The same things were measured in two ways. Each way mixes the same 8 hidden numbers, adds some noise and spreads widely along 6 directions of its own, which tell nothing about the thing.
In the rows, zero is written as 128.
Some things both ways: the first way, then the second way.
[134  97  94 125 122  47 141 138 132 123 108 144 153 107  99]
[ 95 148 122 143 164 163 111 124 126 124 122 132  89  98 117 101 165  99
 145 143 133 144 117 123 129 129]

[104 135 122 111 101  82 153 156 108 128 113 126 167 106 126]
[126 180 113 152  44 152 131  91 140  93 187 155 131 102 102 183 104  88
 160 171 139 142  94  68 141  52]

[101 101  68  98 127  57 134 134  60 150  66 209 129 181 139]
[ 95 153 110 142 185 153 141 128  86 137 116 150  99 142  61 112 169 103
 119 142 135 154 104 144 122 139]

[ 76 123 164 159 152  82 151 156 149 106 164 195 137  82 179]
[158  67 145 151 105 149 152 181 128 132 155 149 128 115 130 107 140 105
 129  89  48 191 108 158 190 106]

[136 139  79 134 127 105 143 151 141 100 143 180 114 156 135]
[133 156 131 118  85 141 141 118 158 101 167 124  86 101 132 126 132 110
 127 107 116 143 126 123 150  82]

[130  96 113 113 157 132  97 204 161 158 148 121 103 124 154]
[100 162 138 127 142 136 135 122 178 144  96  85  62 114 112  82 136 112
 114 151 119 116  98 148 125 130]

[125 126 100 161 133  95 130 227 147 142 162  74 159 131 135]
[122 138 145 143  74 121 169 174 118 105 116 145 137 111 100 142 120 103
 169 130 102 115  78 147 163 104]

[109 106 133 136  75 122 115 171 160 124 120  74  64 129 126]
[119 135 117 114 156 143 157 118 126 119  71 111 116 152  87 134 168 131
 140 118 113 124  99 175 143 150]

[ 91  90  74 153 114  38 165 149 169 125 113 138 131  98 105]
[129 122 109  81 161 137 165 104 127 101  64 112 118 169 143 136 167 141
 139 110 126 118 116 190 125 143]

[ 28  72 176 150  55  93 166 107 165 135 128  37  32 171 125]
[139  96 116 141 165 134 141 164 128 150  92 125 138 147 135  88 141 113
 105 134 100 156 111 188 136 143]

[156  97 133 186 170  89 128 156  34  84 147 232 104 158 143]
[ 73 116 147 148 147 142 154 173 146 116  85 105 110  79 113  96 169 105
 109 150 102 115  75 152 182 132]

[ 73 101 150 103  65 105 167  97 118 126 128 126 156  99 142]
[185 126 120 142 101 113 142 132 113 124 105 137 156 190 111 147 140 122
 136 124 113 116 140 164  99 113]

[ 78  94 139 118 139 122  89 149  96 140 146 123 100 128 152]
[110  92 137 141 155 130 105 128 106 128 156 137 140 139 138 121 142  94
 170 117 121 147 170 153 118 113]

[ 87 122  81 133 121  27 177 116 117 121  94 185 113 187 112]
[136 102 121  93 139 139 143  96  93  99 161 159 121 167 165 139 143 112
 157  94 128 161 167 159 111  96]

[119 106 113 160 105  43 151 147 106  99 109 170  96  98  79]
[146  92 143 156 120 173 130 159 143 136 135 140 108  95 101 114 156 108
 163  93  55 188  94 136 196 127]

[121 108 202 131 154  86 134 148 120 126 136 136 113 113 136]
[133  60 146 158 121 156 125 132 112 111 132 146 150 119 157 118 151  95
 155 155  87 160 130 138 155  99]

[113  76 100 118 167 103 113 196  74 182 128 149  99 179 135]
[ 95 143 144 156 139 139 140 138 135 147 121 117  87 118  87  86 125  90
 107 180 110 137  90 143 136 117]

[ 78 135 110 162  78  58 213 121  99  98 118 170  77 174  91]
[100 145 121 112 110 132 146 115 181 116 144 108 109 125 133 150 132 112
 127 118 127 121 105 124 137  95]

[104 131 113 158 154 110 133 158 108  92 177 186 132 102 145]
[ 87  80 116 114 185 137 134 137 110 122 145 143 162 159 125 168 170 115
 157  71 120 146 144 164 140 130]

[180 156  91  86 151 126 132 153 131  95 102 139 162 137 145]
[163 127  98 139 134 149 137 175 131 173 131 164 139 148 107 121 102 106
 182  91  88 197  74 155 136 143]

[112  90 112 133 130  96  72 145 122 123 130 112 141 128 158]
[159 161 118 134  86 144 132 125 111  97 148 164 115 119 128 138 133 104
 165 119 126 145 131 122 126  96]

[127 110  93 132 121 126 144 180  70 101  94 127  94  92 105]
[158 138  93 119 113 143 142 111 189 176 161 115 126 177  77 161 102 114
 150  83  98 188  80 126 134 111]

[ 92  92 162 130 121  83 163 125 224 134 148  75 130 112 143]
[145 151  71  96 133 160 173  73 123  88  78 154 146 180 163 174 149 134
  94 167 145 124  86 147 101 110]

[147 104 103 148 179 142 104 191 158 111 219 100 168  61 142]
[118  90 137 152 120 122 129 181 147 124 108 114 160  97 158 106 126 102
 150 134 102 128 115 173 166 124]

[171  81 131 148 149  97 152 166 102 118 161 113 133 136 114]
[122  70 148 134 134 137 137 124  71 108 154 151 143 136 150 102 117  89
 149 152 105 170 161 184 150  96]

Other things, the second way, with their names:
K_707: [ 64 130 114  95 187 143 168 126 115 107 113 126 104 140 108 136 183 121
 105 107 138 129 107 160 142 130]
K_77: [143 140 117 134 130 152 138 120 151 119 117 103  89 124  90 107 177 119
 100 119 108 155 116 132 151 118]
K_609: [124 166 141 132 128  93 133 185 169 163 129 105  66 138 102  76 145 104
 127  87 126 113 117 126  86 119]
K_474: [155  96 139 151  63 121 130 129 107 100 182 135 157 120 135 124  97  84
 152 154 110 167 159 149 159  63]
K_766: [139 111 111 158 132 171 143 127 127 119 114 122 127 117  78 119 174 110
 101 152  97 179  90 131 182 118]
K_962: [138 121  84 100 137 117 149 151 157 136 142 144 160 175 161 161 135 120
 131  70 134 144 115 142 101 111]
K_670: [119  50 126 124 174 150 149  99  51 116 151 174 169 188 145 143 130 102
 129 143 105 178 161 201 131 109]
K_561: [131 106 156 125 148  82 138 184  98 132 121 113 112 150 133  60 136 106
 128  97 119 122 180 214 113 129]
K_105: [132 114 113 147 124 163 104 116 123 126 161 159 155 111 156 138 104  93
 180 140 114 175 129 140 145 108]
K_625: [ 69  88  97 133 186 159 102  84 127  85 113  99 177 106 145 150 185 109
 123 170 158 137 159 149 162 119]
K_321: [136 111 121 141 135 164 139 140  98  85 109 155 121  94 166 100 178 109
 117 145 114 150 128 146 153 114]
K_29: [152 156 118 170  95 132 114 137 124 106 125 125 122  99 127  84 138  92
 104 187 140 136 140 126 124  93]
K_686: [149 113 123 168 103 124 120 177 147 139 151 116 144 109 102 107 138  96
 124 114 101 163 127 134 160 104]
K_102: [179 128 125 127  82 126 148 124 158 102  90  86 110 125 140  85 135 120
 101 156 107 138 120 167 153 104]
K_92: [ 97 148 104 109 177 133 152 128 126 108  87 128 114 146 139 126 185 125
  88 128 151 102 120 154 103 132]
K_965: [101  76 124 140 141 135 150 132 101 112 121 138 176 161 109 159 156 104
 142 144 116 140 112 148 147 105]
K_398: [197 132 114 143 117 127 117 163 154 162 111 130 116 152 130  90 127 117
 155  92  96 161 122 155 109 136]
K_503: [104  97 103 141 176 171 118 144 152 135 110 131 145 100 154 120 158 109
 135 130 107 166  96 148 163 143]
K_607: [ 89 151  81 113 196 136 125 131 155 160 129 128 144 165  95 171 150 124
 146  71 144 137 112 150 110 157]
K_681: [123  88 140 133 141 157 146 124  72 105 134 174 136 150 119 145 158 106
 173 120  97 156 128 154 141 114]
K_614: [192  94 112 148 110 145 127 159 110 159 171 175 159 152 134 118  82  99
 172  95  78 216 123 175 145 117]
K_831: [118 166 119 126 139 149 113 109 143 132 143 134  82 111 148  96 117  98
 147 140 138 148 128 131 106 114]
K_997: [134  93 106 133 149 137 141 149 106 120 123 139 169 144 119 138 147 114
 143 108 109 163 127 178 158 130]
K_572: [170  88 119 128 111 108 133 158 120  93 122 117 161 135 182  97 144 115
 106 113 120 137 181 194 142 103]
K_52: [101 137 124 125 198 132 150 163 121 153  93 127  85 154  97  88 179 117
  94 102 120 128 109 168 109 155]
K_521: [132 140 139 127  90 121 169 153 144 137 148 141 119 150  98 149 103 109
 145 103  93 135  85 149 142 102]
K_721: [122  92 135 139 183 124 122 138 103 149  83 129 156 191  90 149 170 125
 183  91 105 114 145 185 107 163]
K_781: [168 119 107 123  88 161 181 141 111 100 141 180 150 153  99 196 153 131
 149  70  74 166  81 143 175 107]
K_138: [114 165  91 132 137 127 117 148 160 131 123 112 122 107 134 106 141 102
 120 136 157 134 115 123 116 117]
K_42: [143 105 107 108 173 142 119 115 173 168 109 111 135 191 108 158 154 133
 188  54 101 152 120 152 112 153]
K_971: [111 171  89 159 161 191 119 142 144 152 104 164 115  93 102 133 148 105
 161 146 115 165  47 106 141 153]
K_96: [121 145 115 122 137 123 137 118 124 127 132 136 121 162 129 129 134 104
 122 138 143 127 131 144  92 106]
K_645: [162  95 140 167  93 141  89 139 111  99 163 128 124  73 179  51 133  75
 132 178 119 179 180 134 148  75]
K_450: [ 76 112 114 112 202 161 130 119 141 156 146 116 103 133  95 119 147 106
 146  97 115 182 108 157 152 145]
K_927: [148 125 111 103 121 125 133 100 159 126 132 130 141 176 178 157 110 125
 137 104 121 120 147 168  98 109]
K_230: [135  87 163 172  99 138 106 136 117  89 136 120 114  85 167  73 170  86
 105 181 109 132 172 128 146  77]
K_823: [195 141 108 128  87 117 130 123 150 134 134 120 130 170 128 127 121 115
 135 113 118 147 141 146 104 100]
K_849: [105 146 131 160 132 138 124 166 159 139 107 111 108  97  95 101 161 100
 132 141 119 126  90 114 141 124]
K_147: [139 139 132 135 121 110  94 168 188 142 127  94 105  92 176  73 121 107
 156  94 124 123 153 155 121 127]
K_902: [116 109 127 115 183 136 136 113  89 121 117 146 112 184 122 128 184 117
 133 103 129 129 161 159  90 127]
K_812: [123 153  98 138 143 156 137 134 155 121  79 119 129 112 118 131 159 123
 122 145 124 129  79 139 145 138]
K_549: [136  88 100 135 125 160 144 115  85 104 144 178 179 145 160 149 117  94
 147 166 120 180 117 151 141  95]
K_673: [129 149 131 118  99 164 128  80 132  86 156 133  94  99 127 141 134 110
 172 123 118 152 137 129 158  95]
K_269: [134 118 136  85 121 130 162  81 106  84 144 120  88 154 148 110 137 116
 120 120 126 144 169 178 129  89]
K_596: [136 144 114 137 132 132 140 140 162 133  73 104 138 139 114 137 140 130
 129 131 112 107  96 173 138 146]
K_46: [126 110 130 124 119  96 135 146 146 126 105 112 169 161 157 141 107 113
 156 127 126  94 138 185 114 116]
K_720: [126 166  98 142 184 145 133 137 132 166  79 143 112 174  86 125 162 121
 116 129 127 126  88 143  83 160]
K_156: [153 166 125 135  82 124 145 177 161 143 171 142  89 115 113 110 115 101
 132  84 104 157 101 122 136  97]
K_836: [123 102 136 157 154 141  98 168 109 122 123 145 127  94 168  76 161  95
 153 129 120 145 156 151 126 128]
K_100: [133 172 109 105 111 134 132 113 155 125 160 116  86 126 110 117 123 106
 161  97 138 159 120 125 126 103]
K_197: [132 142  99 123 134 134  97 128 167 131 184 119 120 115 137 129 140 105
 150  69 140 166 162 120 127 105]
K_615: [101 158  95 125 163 119 132 135 188 167 105 107 127 169 124 139 138 116
  97 128 145 106  96 131  78 132]
K_210: [132 172  98 161 111 149 120 127 127 123 161 167 136 119 118 153 130  96
 118 150 139 141 116 104 111  96]
K_451: [ 89 125 140 142 142 133 129 125 111 119 136 122 136 126  74 149 146 105
 173 122 119 126 132 157 155 124]
K_429: [176 152 106 140 101 109 128 172 165 155 121 123 131 146 128 106 116 112
 139 103 116 139 112 144 105 120]
K_980: [131 120 133 143 127 113 141 150 125 138 105 115 128 150 108  96 128 102
 127 149 117 130 116 165 121 119]
K_39: [ 71 188 114 155 151 138 109 171 188 147 100 115 104  74 117 120 152 106
 139 130 140  94  77 104 124 143]
K_911: [139 151  88 114  97 134 149 141 187 100  85 113 151 123 168 157 151 127
 133 127 138 104  79 115 128 108]
K_283: [132  72 149 123 141 145 133 109 116 107 155 129 113 155 131 132 178 115
 127  90  90 154 172 151 145  99]
K_482: [103 134  97 153 150 136 146 157 138 119  92 120 144 124 117 121 176 107
  64 175 141 120  87 129 131 116]
K_226: [131  72 164 123 121 146 135 112 114  91 130 119 115 124 145 118 164 113
 157 112  87 141 161 165 166 103]
K_526: [ 98  84 116 144 167 176 148 130 104 113 101 162 160 127 126 159 167 114
 146 143  95 154  84 152 169 136]
K_106: [114 129 128 137 161 132  82 163 167 147 122 112 109  94 168  85 146 106
 182  92 127 131 149 142 113 142]
K_259: [148 127  98 112  99 142 140 104 130  86 152 143 152 151 121 190 164 121
 156  86 131 145 138 119 138  90]
K_833: [112  78 123 126 142 140 161  92 106  91  79  98 167 155 117 133 146 117
 107 194 118 135 118 194 169 114]
K_867: [ 76 124 127 123 172 120 116 149 131 143 171 113 114 128  86 117 155  96
 160  79 137 154 149 139 133 121]
K_886: [111 138 112  97 128 124 170  83 128 113 101 116 152 194  89 196 128 131
 155 126 133 104 101 168 122 118]
K_34: [112 144 109 102 134 164 164  97 100  82 122 167 112 138 137 160 158 119
 135 130 131 136 104 137 131 107]
K_797: [151  90 105 150 122 152 163 150 118 118  89 134 165 131 135 104 130 106
  98 182  96 171  80 177 170 118]
K_329: [116 126 113 110 111 112 114 113 145 117 159 120 167 145 154 168 102 103
 202 103 148 126 156 148 115 100]
K_811: [139 112 124 135  96 126 137 147 122  99 156 139 148 129 132 143 154 102
 147 109 121 144 139 124 141  86]
K_470: [130 145 122 153 180 140 127 198 126 176 103 157  93 132 116  75 152 108
 131  96 100 148  96 159 103 164]
K_697: [163 147 118 131 111 142 102 105 138 131 148 144 120 142 140 135 117 109
 192 108 121 147 150 132 102 111]
K_278: [177 119 146 147 122 138 100 164 132 153 153 130  71 113 125  48 138  99
 173  81  86 189 156 148 131 123]
K_346: [160 137 160 163  85 124 118 165 128 119 146 135  83 112 117  84 160  96
 135 116 100 132 146 113 123  92]
K_935: [149 130 119 131 133 160 148 120 140 157 124 139 120 160  78 150 116 122
 165  99  77 175  83 164 153 144]
K_866: [155 140 119 168  77 132 128 132 111  88 133 128 144 104 118 114 142  94
 107 184 133 137 139 126 144  81]
K_289: [109 116 105 115 167 150 120 124 174 139 104 115 124 130 165 122 147 113
 149 119 124 141 103 137 121 134]
K_855: [152 119 119 125 103 125 132 124 174 138 118  99 139 152 119 138 118 115
 158 117 108 140 111 149 136 113]
K_241: [150 122 107 137 143 151  99  95 140 145 148 137 126 151 145 118 120 103
 147 138 126 170 153 140 100 111]
K_177: [111 126  89  73 153 116 143 108 152  95  92  89 147 142 187 120 135 124
 141 125 168 120 143 186 122 123]
K_889: [176 137 122 140  79 153 145 128 124  94 127 135 117 106 119 117 140 114
 135 131  99 161 120 147 170 103]
K_190: [110 151  98 140 157 116 121 125 147 151 110 108 154 167  89 148 140 109
 130 140 151 117 120 139  95 129]
K_459: [133 140  90 101 140 151 163 124 116 120 128 162 127 156 136 145 136 115
 140 110 129 164  91 144 119 116]
K_729: [103 142 123 131 148 132  92 147 190 142 138 116 107 103 177 115 145 109
 154  95 133 117 137 116 104 122]
K_696: [151 165  99 107 137 148 137  86 118 113 111 152 108 160 162 126 125 120
 130 146 142 133 134 160  86 117]
K_300: [ 63 166  94 103 170 154 144 108 155 121 142 139 120 140 103 198 167 121
 143  85 146 119  94 112 124 126]
K_718: [119 151  90  86 175 149 158 112 145 140 124 151 106 184 131 164 151 133
 129  69 128 140 102 148  94 137]
K_164: [166 123 103 125 121 129 127 156 178 136 100  97 130 119 168  82 129 119
 120 115 112 153 118 168 141 130]
K_835: [100 109 119 142 156  99 118 175 100 113 112 128 171 130 157 103 155  95
 137 140 158 108 161 165 107 119]
K_394: [143 149 118 148 127 137 115 166 164 142  94 115 108 105 119  95 157 113
 153 116 113 134 102 129 131 139]
K_84: [160 108 155 127  82 133 164 122 126 129 131 147 114 165 134 128  91 106
 160 138  76 149 100 162 131  94]
K_174: [103 156 135 123 142 134 116 119 120 110 154 113  72  98 111  82 150  98
 140 122 144 144 163 144 133 110]
K_419: [173 128 132 170 109 114 106 199 145 164 129 139 137 123 136  90 111 101
 160 101  94 145 132 158 120 132]
K_701: [115 123 113 145 156 158 152 176 138 140  75 119 124  95  97  92 148 112
 134 138  94 164  56 170 186 159]
K_495: [186 147  91 139  59 151 131  91 145  70 148 121 136 111 155 130 142 108
  85 168 137 158 144 110 147  62]
K_541: [135 171 102 140 141 125 106 171 188 162 125 113 108 110 131  97 132 111
 127  98 131 136 113 132 110 138]
K_490: [209 144 113 112  41 143 138 105 203 133 137 111 107 138 151 125  81 116
 178 114  90 171  87 122 138  89]
K_281: [106 123 152 147 140 111 132 145 107 112 107 111 125 131 100 114 164 111
 127 131 121  97 157 175 134 126]
K_587: [182  24 167 131 107 146 135 123 109 119 179 143 122 162 160 108 143 108
 134  78  43 197 188 178 165  86]
K_622: [164 146 126 100  93  96 137 106 159 125 154  98 113 184 113 140 116 121
 143  81 128 125 164 159 103  95]
K_523: [128 139 115 133 149 133 115 114 112 124 141 142 127 156 115 141 150 109
 149 110 139 134 158 144 100 117]
K_427: [127  90 116 162 186 145 101 170 132 182 137 139 132 135 130  77 136  92
 139 122 103 189 124 153 120 144]
K_31: [ 92 101 119 103 211 161 140  81  79 104 109 137 119 164 110 142 189 125
 136 115 129 145 157 186 133 146]
K_185: [120 152 114 145 120 122  88  89 131 107 182 115 124 128 129 122 139  87
 122 157 173 132 194 109  93  74]
K_245: [157 133  87 147 137 154 122 135 137 133 125 142 142 130 133 119 143 107
 118 137 125 171 110 133 126 119]
K_734: [103 142 144 152 174 105 115 175 142 167 107 111  91 150 100  82 168 105
 119 110 128 101 139 146  80 141]
K_343: [117 132  80 122 167 157 161 135 117 137 112 183 171 186 104 209 158 129
 154  88 115 138  71 138 115 144]
K_225: [125 213  80 102  97 139 168 130 193 143 143 126 111 135  70 184 106 124
 148  81 130 143  41 118 145 121]
K_445: [136 128  96 139 142 112 137 168 134 135 116 130 159 150 136 121 139 111
  96 125 134 133 125 162 115 121]
K_682: [117 164 119 133  96 143 148 136 145 122 155 156 110 110 137 136 105 100
 130 138 120 140  90 123 133  93]
K_182: [115 109 137 167 152 124  91 159 108 128 144 117 131 102 119  76 164  89
 138 132 129 147 178 150 134 118]
K_567: [100 154 114 164 147 147 120 157 136 147 131 150 128 122  78 151 162 101
 152 118 121 133  90 100 121 130]

Some of these things the first way, each followed by its name:
[ 62 145 103 102 133  68 132 156 156 145 115 212  99 128 143]
K_226
[193 112  76  85 123  95 146 111 127 109  91 113 134 173  82]
K_645
[104 123 156 145 109 112 124 114 126  86 175 144 144 102 158]
K_39
[101 113  88 137 150 104  81 143  72  96 115 198 128  96 154]
K_259
[176 108  98 121 160  85 168 146 125 118 132 106 148 151  90]
K_549
[134 135 158 140 138 120 135 113 169  75 196 146 155  85 146]
K_729
[103 117 177 139  73  65 160 112 106 111 102 145 128 160 141]
K_346
[153 142 115  92  90 101 199  93 185  81 108 116 178  94 109]
K_245
[142  91 174 128 131 140 122 162 170 122 162  26 113  98 129]
K_427
[165 134 189 135 124 149 131 121 184  60 171 103  91 102 132]
K_503
[136 129 128 139 146  92 141 154 156 106 111 114 112 177 151]
K_459
[147  80 147 148 120 123 153 161 153 119 137  33  81 146 109]
K_797
[105 105 141 113  98 146 109  97 107  79 134 134  61  97 124]
K_625
[ 60 136  95 105  91  91 176 165 116 144 111 162 127 110 129]
K_886
[120 104 124 116  48 124 154 127 158 123 119  23 107 149 101]
K_866
[150 104 129 131 126  81 133 107 149  99 153 120 156 124 120]
K_836
[205 115 100 107 135 141 143 113  85  69 138 144 139 146 115]
K_614
[234 147  16 116 147 136 161 134 132  54 113 137 119 177  88]
K_177
[ 91 136 147 119 117  90 134 147 121 123 135 145 168  90 150]
K_567
[123 131 113 122 125 189  92 152 138  87 188 123 106 102 160]
K_607
[155  80 139  94 163 168  52 146  86 141 141 134  91 177 167]
K_720
[165 112 149 106 153 151  77 179 139 101  93  91  97  91 156]
K_490
[114  74  98 196 175  87  66 166  48  97 167 207 107 115 154]
K_781
[100  67 109 165 161 103  95 187 128 155 159 124  88 169 154]
K_52
[ 91  80  97 170  62 101 178  90 164  84 167  72 112 114 107]
K_572
[132 112 161 125 158  91 152 195 131 155 146 136 136 140 147]
K_84
[148  70 220 190 112 158 155 141 113  81 210  56 116  83 138]
K_615
[129 133  54 110 134 154  79 123 105  77 130 159  88 140 143]
K_197
[122 131 108  70 125 174 118 158 116 134 136 113 152  99 154]
K_190
[ 59  96 204 129  94  84 147 131 186 153 144  81  98 125 141]
K_230
[113 102   9 113 130 138 101 176  64 143 117 156  88 166 113]
K_622
[ 98 136 103 140 139 108 147 186 104 137 156 167 121 169 155]
K_521
[164  58 119 147 139  89 108 129  98 109 140 115 128 126 116]
K_831
[152 108 176 143 164  69 134 152  93 104 138 203 184  85 160]
K_681
[175  59 105 121 104 111 130 121 105 120 133  55  87 131  54]
K_241
[100 121 144 117 119  99 131 125 182 131 153 116 134 166 167]
K_470
[147 110 132 108  78 119 140 106 146  94 107  79 112 136 113]
K_398
[129 119  87 123 160 114 107 158  53 102  97 209  55 167 134]
K_450
[134  78 138 169 113 148 148 134 146  93 198  57 141 107 139]
K_445
[165  92  67 119 159 160  84 143 135  93 136 107  86 139 134]
K_164
[171 134 194 127 202 149 116 183  57  94 144 204 162  98 198]
K_965
[ 55 107 228 138 165 154  57 172 144 127 176 181  71  91 232]
K_283
[141 100 134 145 183 130 109 203 155 140 191 153  80 118 131]
K_587
[100 146 115  87  95 133 148 103 134  97 103 134 144 145 168]
K_429
[129 105  58 115 102 109 130 191 144 148 130  86  78 132  70]
K_935
[159  90  61 114 156 121  82 167 103 135 137 172  57 181 108]
K_31
[135 111  91 187  94  67 187 154 128  90 145 102 148 137 106]
K_156
[ 96 152 148 129 134 116 132 163 158 100 140 138 173  85 188]
K_811
[148  83 140 166 123 123 133 120  78  82 160  85 147 144 139]
K_835
[118 133 133 103 114 111 171 129 131 126 125 141 132 177 148]
K_96
[ 82 133 204 155  99 125 131 141 173 106 181  79  93 135 159]
K_343
[ 78 107 112 110 151 155  58 131  74 103 128 180  82 139 198]
K_997
[100  71 145 124 147 134  81 168  55 146 112 118  86 167 172]
K_980
[121 119  93  81 119 147 106 101 148 103  99 134  99 144 150]
K_495
[232 114  80 142 134 122 133 155  82  69 101 136  86 176  91]
K_701
[113  86 126 111  98 146 100 125  95 116 107  87  81 148 136]
K_823
